There are 5 ways to turn a row about zero (a turn may also mirror it). The second row of each pair is the first, turned, with some noise. The first 45 pairs use one turn. New pairs use 2 turns, one after the other, and a turn may come again.
(in the rows, 100 means zero)
Known pairs, each followed by its turns in order:
[127, 104, 74, 104, 130, 79, 73, 72]
[135, 59, 78, 97, 86, 103, 120, 94]  Z

[84, 84, 130, 77, 73, 122, 74, 86]
[90, 131, 70, 125, 94, 90, 84, 134]  Z

[89, 104, 86, 98, 115, 95, 124, 75]
[99, 77, 103, 96, 86, 89, 80, 80]  Z

[101, 88, 131, 104, 111, 89, 106, 102]
[98, 75, 107, 101, 103, 92, 113, 120]  L

[73, 77, 110, 112, 77, 112, 104, 103]
[103, 130, 100, 105, 109, 107, 66, 102]  Z

[71, 122, 88, 84, 75, 131, 131, 102]
[93, 112, 108, 124, 151, 77, 95, 110]  S

[122, 121, 110, 97, 118, 100, 109, 122]
[98, 95, 120, 99, 104, 109, 124, 128]  K

[101, 105, 75, 110, 102, 71, 112, 124]
[116, 126, 98, 90, 96, 109, 90, 130]  L

[102, 86, 102, 127, 87, 108, 121, 92]
[107, 119, 115, 110, 90, 116, 83, 79]  Z

[123, 98, 87, 76, 95, 75, 106, 78]
[135, 84, 110, 77, 105, 94, 114, 97]  S

[75, 126, 126, 83, 112, 125, 94, 131]
[82, 114, 123, 83, 109, 65, 103, 138]  Z

[91, 93, 94, 87, 89, 94, 119, 87]
[95, 100, 74, 105, 110, 100, 88, 103]  L

[91, 93, 73, 79, 76, 93, 84, 119]
[69, 85, 116, 102, 103, 104, 76, 74]  B

[80, 117, 110, 105, 111, 106, 127, 104]
[91, 84, 85, 75, 80, 103, 96, 106]  L

[106, 97, 78, 89, 103, 86, 125, 103]
[113, 88, 123, 121, 110, 108, 89, 98]  B

[122, 120, 100, 109, 105, 129, 75, 109]
[75, 107, 110, 78, 89, 94, 117, 127]  B

[100, 71, 117, 86, 86, 127, 100, 105]
[94, 134, 93, 125, 112, 83, 93, 101]  Z

[78, 127, 69, 80, 98, 106, 92, 84]
[73, 126, 85, 109, 79, 114, 82, 81]  L

[81, 102, 92, 118, 108, 72, 100, 104]
[104, 117, 90, 98, 83, 106, 117, 125]  L

[101, 114, 121, 89, 70, 73, 121, 127]
[138, 90, 117, 97, 113, 123, 129, 83]  K

[69, 100, 109, 103, 86, 83, 100, 105]
[88, 107, 118, 100, 95, 86, 100, 127]  S

[117, 82, 86, 116, 70, 97, 86, 108]
[114, 96, 73, 129, 92, 91, 115, 94]  K

[88, 101, 112, 87, 123, 117, 87, 80]
[97, 113, 83, 105, 70, 117, 115, 103]  B

[129, 76, 108, 83, 125, 128, 116, 121]
[104, 113, 111, 125, 120, 63, 125, 77]  Z

[126, 78, 83, 102, 122, 124, 126, 94]
[101, 83, 105, 137, 104, 105, 116, 136]  B

[91, 115, 131, 129, 100, 115, 105, 107]
[112, 124, 86, 84, 91, 67, 105, 112]  B

[118, 107, 83, 113, 122, 92, 120, 69]
[124, 84, 88, 121, 81, 128, 84, 104]  L

[108, 104, 81, 127, 82, 72, 82, 76]
[106, 72, 104, 75, 118, 98, 125, 76]  B

[106, 92, 70, 127, 114, 107, 80, 108]
[112, 108, 69, 124, 81, 116, 106, 101]  S

[108, 71, 80, 68, 99, 107, 80, 92]
[131, 116, 116, 107, 90, 99, 120, 73]  S

[129, 88, 81, 126, 88, 126, 111, 87]
[97, 92, 60, 108, 113, 100, 131, 82]  S

[129, 86, 75, 82, 69, 108, 127, 132]
[84, 70, 122, 117, 121, 89, 56, 121]  B

[77, 88, 126, 126, 69, 86, 111, 92]
[60, 104, 103, 86, 95, 77, 124, 127]  S

[111, 114, 105, 79, 103, 109, 115, 114]
[112, 86, 121, 86, 94, 101, 107, 119]  K

[101, 121, 121, 90, 108, 91, 99, 116]
[82, 89, 116, 99, 103, 95, 114, 123]  Z

[70, 89, 87, 77, 93, 116, 78, 87]
[108, 110, 96, 86, 89, 65, 74, 84]  K

[94, 114, 76, 92, 101, 89, 101, 119]
[112, 120, 100, 88, 83, 103, 117, 105]  K

[125, 126, 97, 94, 74, 92, 76, 82]
[106, 116, 116, 130, 88, 76, 79, 87]  L

[120, 124, 117, 75, 119, 130, 129, 117]
[106, 73, 143, 85, 94, 108, 99, 137]  K

[72, 86, 72, 89, 123, 76, 121, 78]
[77, 119, 87, 62, 77, 121, 88, 77]  K

[128, 78, 79, 84, 91, 120, 84, 99]
[119, 106, 100, 111, 102, 116, 127, 66]  S

[77, 96, 102, 99, 114, 83, 132, 114]
[95, 108, 120, 87, 87, 135, 103, 84]  K

[112, 130, 114, 106, 71, 69, 83, 71]
[123, 85, 98, 44, 105, 111, 101, 87]  B

[76, 86, 107, 97, 131, 74, 123, 79]
[106, 85, 105, 88, 76, 56, 79, 106]  S

[88, 103, 95, 93, 77, 74, 125, 128]
[98, 118, 83, 77, 107, 85, 84, 134]  L

New pairs, each followed by its turns in order:
[109, 120, 132, 130, 109, 115, 125, 68]
[57, 135, 88, 117, 89, 92, 127, 106]  K B

[99, 112, 96, 115, 84, 71, 117, 105]
[91, 86, 118, 128, 86, 104, 99, 94]  S S

[127, 98, 110, 86, 89, 88, 95, 117]
[108, 88, 80, 77, 90, 117, 104, 103]  Z L

[87, 105, 100, 85, 107, 115, 111, 123]
[102, 112, 108, 96, 82, 76, 115, 99]  B L

[78, 72, 111, 124, 88, 111, 90, 74]
[122, 122, 65, 115, 107, 120, 84, 107]  B L

[126, 98, 79, 83, 78, 69, 104, 101]
[80, 115, 68, 115, 96, 120, 116, 115]  B B

[116, 69, 76, 78, 117, 89, 108, 69]
[121, 69, 99, 65, 104, 97, 129, 91]  S S

[83, 97, 114, 130, 99, 91, 83, 97]
[127, 86, 120, 106, 93, 121, 101, 95]  B B

[74, 72, 111, 122, 109, 80, 118, 113]
[123, 113, 94, 118, 100, 113, 111, 55]  S K

[131, 121, 121, 114, 88, 122, 74, 131]
[82, 89, 87, 75, 92, 119, 110, 49]  S L

[86, 113, 92, 126, 87, 123, 117, 74]
[89, 81, 93, 59, 84, 107, 85, 96]  Z B

[132, 131, 71, 69, 73, 89, 115, 117]
[79, 94, 93, 88, 90, 74, 41, 77]  Z Z

[126, 95, 68, 78, 131, 130, 91, 126]
[90, 90, 91, 45, 88, 80, 134, 101]  B L

[95, 125, 106, 89, 82, 127, 125, 111]
[85, 90, 92, 91, 94, 136, 95, 71]  L B

[82, 113, 82, 128, 89, 76, 120, 89]
[112, 105, 98, 101, 94, 84, 80, 145]  K K

[79, 121, 113, 130, 77, 111, 128, 120]
[78, 114, 105, 103, 86, 81, 100, 150]  Z Z

[101, 84, 93, 120, 131, 88, 76, 76]
[78, 125, 73, 93, 74, 116, 111, 102]  K L

[71, 88, 115, 88, 119, 127, 90, 100]
[104, 81, 122, 84, 88, 68, 102, 79]  B B

[72, 95, 98, 106, 78, 129, 92, 100]
[101, 131, 111, 97, 115, 128, 95, 111]  S K

[73, 81, 107, 93, 75, 113, 96, 73]
[122, 109, 93, 105, 98, 85, 140, 106]  B S

[90, 77, 78, 73, 100, 99, 122, 98]
[93, 64, 86, 90, 89, 111, 77, 94]  K B

[96, 129, 118, 116, 85, 105, 106, 74]
[127, 103, 119, 119, 96, 99, 69, 103]  S S

[74, 84, 72, 81, 83, 105, 91, 131]
[121, 109, 104, 102, 122, 96, 53, 109]  L S

[118, 88, 82, 106, 71, 86, 130, 107]
[82, 81, 106, 108, 71, 130, 102, 84]  S K

[127, 86, 75, 108, 131, 129, 91, 113]
[87, 65, 110, 124, 81, 107, 114, 71]  Z Z

[95, 69, 111, 84, 112, 87, 121, 96]
[94, 112, 77, 118, 90, 88, 68, 101]  K Z

[72, 124, 100, 129, 81, 68, 121, 92]
[126, 82, 93, 79, 117, 143, 107, 117]  B B

[109, 105, 114, 83, 105, 131, 88, 90]
[101, 80, 104, 101, 106, 108, 111, 136]  Z S

[87, 81, 125, 110, 71, 90, 126, 70]
[80, 81, 77, 111, 85, 115, 141, 109]  K B

[81, 103, 119, 125, 114, 99, 79, 70]
[117, 115, 134, 94, 122, 78, 100, 96]  Z L

[120, 114, 112, 102, 83, 96, 105, 74]
[103, 75, 99, 90, 79, 83, 120, 101]  B K

[107, 86, 77, 122, 88, 86, 131, 119]
[90, 95, 95, 127, 71, 127, 108, 82]  S K

[83, 95, 110, 126, 75, 125, 128, 111]
[74, 93, 117, 105, 64, 74, 102, 85]  Z L

[78, 77, 113, 82, 88, 72, 73, 118]
[96, 128, 137, 89, 98, 135, 108, 98]  L K

[96, 98, 121, 120, 109, 76, 130, 102]
[88, 121, 89, 95, 130, 98, 122, 117]  S L

[79, 112, 80, 131, 105, 82, 96, 127]
[56, 113, 105, 86, 97, 100, 122, 94]  L Z

[128, 110, 70, 75, 119, 101, 70, 114]
[122, 80, 119, 143, 113, 114, 86, 105]  Z B

[128, 99, 70, 121, 71, 120, 91, 111]
[89, 81, 125, 100, 136, 69, 105, 105]  K B

[131, 101, 120, 96, 78, 117, 109, 89]
[80, 101, 82, 98, 124, 92, 108, 128]  Z S

[117, 111, 116, 68, 82, 84, 104, 70]
[71, 70, 111, 116, 119, 109, 81, 113]  S L

[98, 131, 108, 125, 112, 72, 99, 107]
[107, 80, 109, 73, 119, 107, 75, 89]  B S

[95, 95, 101, 116, 79, 85, 68, 131]
[93, 103, 84, 101, 113, 146, 101, 118]  K K

[107, 96, 89, 84, 74, 84, 96, 79]
[98, 94, 97, 115, 130, 111, 112, 82]  B L

[102, 91, 126, 109, 74, 97, 81, 85]
[88, 123, 90, 115, 117, 125, 84, 99]  B L

[77, 69, 94, 118, 92, 124, 95, 131]
[123, 101, 117, 121, 80, 132, 88, 120]  L B

[123, 100, 76, 88, 94, 78, 112, 69]
[93, 107, 69, 84, 115, 80, 102, 70]  K Z

[119, 104, 106, 88, 122, 113, 82, 70]
[99, 75, 109, 85, 82, 132, 103, 107]  S B

[70, 108, 131, 122, 105, 103, 129, 92]
[79, 136, 84, 90, 93, 107, 80, 72]  K S

[104, 126, 105, 121, 104, 75, 100, 70]
[91, 77, 101, 81, 124, 70, 93, 98]  L B

[103, 84, 131, 99, 108, 80, 125, 115]
[129, 100, 128, 111, 102, 99, 87, 121]  Z Z

[75, 120, 90, 69, 100, 112, 129, 103]
[80, 93, 129, 113, 118, 71, 81, 87]  K L

[112, 109, 104, 122, 78, 75, 71, 118]
[107, 90, 113, 96, 84, 71, 81, 135]  L L

[105, 121, 72, 129, 101, 105, 81, 88]
[113, 138, 104, 106, 89, 104, 118, 128]  K K

[117, 106, 83, 79, 112, 73, 103, 104]
[75, 126, 102, 84, 97, 80, 107, 106]  L B

[97, 108, 103, 116, 91, 130, 128, 74]
[113, 106, 124, 123, 105, 121, 118, 75]  S B

[119, 115, 103, 112, 109, 101, 121, 77]
[116, 90, 117, 92, 121, 98, 80, 110]  B L

[99, 118, 113, 120, 82, 98, 112, 111]
[78, 85, 101, 83, 96, 83, 103, 87]  Z L

[124, 97, 101, 104, 117, 120, 97, 99]
[84, 76, 100, 108, 106, 90, 91, 97]  L K

[108, 82, 82, 73, 105, 94, 119, 117]
[120, 98, 103, 84, 110, 67, 116, 117]  L Z

[94, 88, 90, 90, 112, 101, 129, 126]
[68, 105, 105, 79, 120, 102, 91, 89]  Z K

[132, 71, 76, 91, 89, 94, 75, 92]
[119, 124, 104, 82, 102, 94, 140, 126]  L B

[103, 92, 113, 101, 126, 112, 82, 74]
[78, 98, 82, 101, 96, 70, 114, 86]  L S

[99, 72, 92, 118, 106, 73, 88, 114]
[120, 73, 116, 97, 88, 78, 85, 93]  B Z

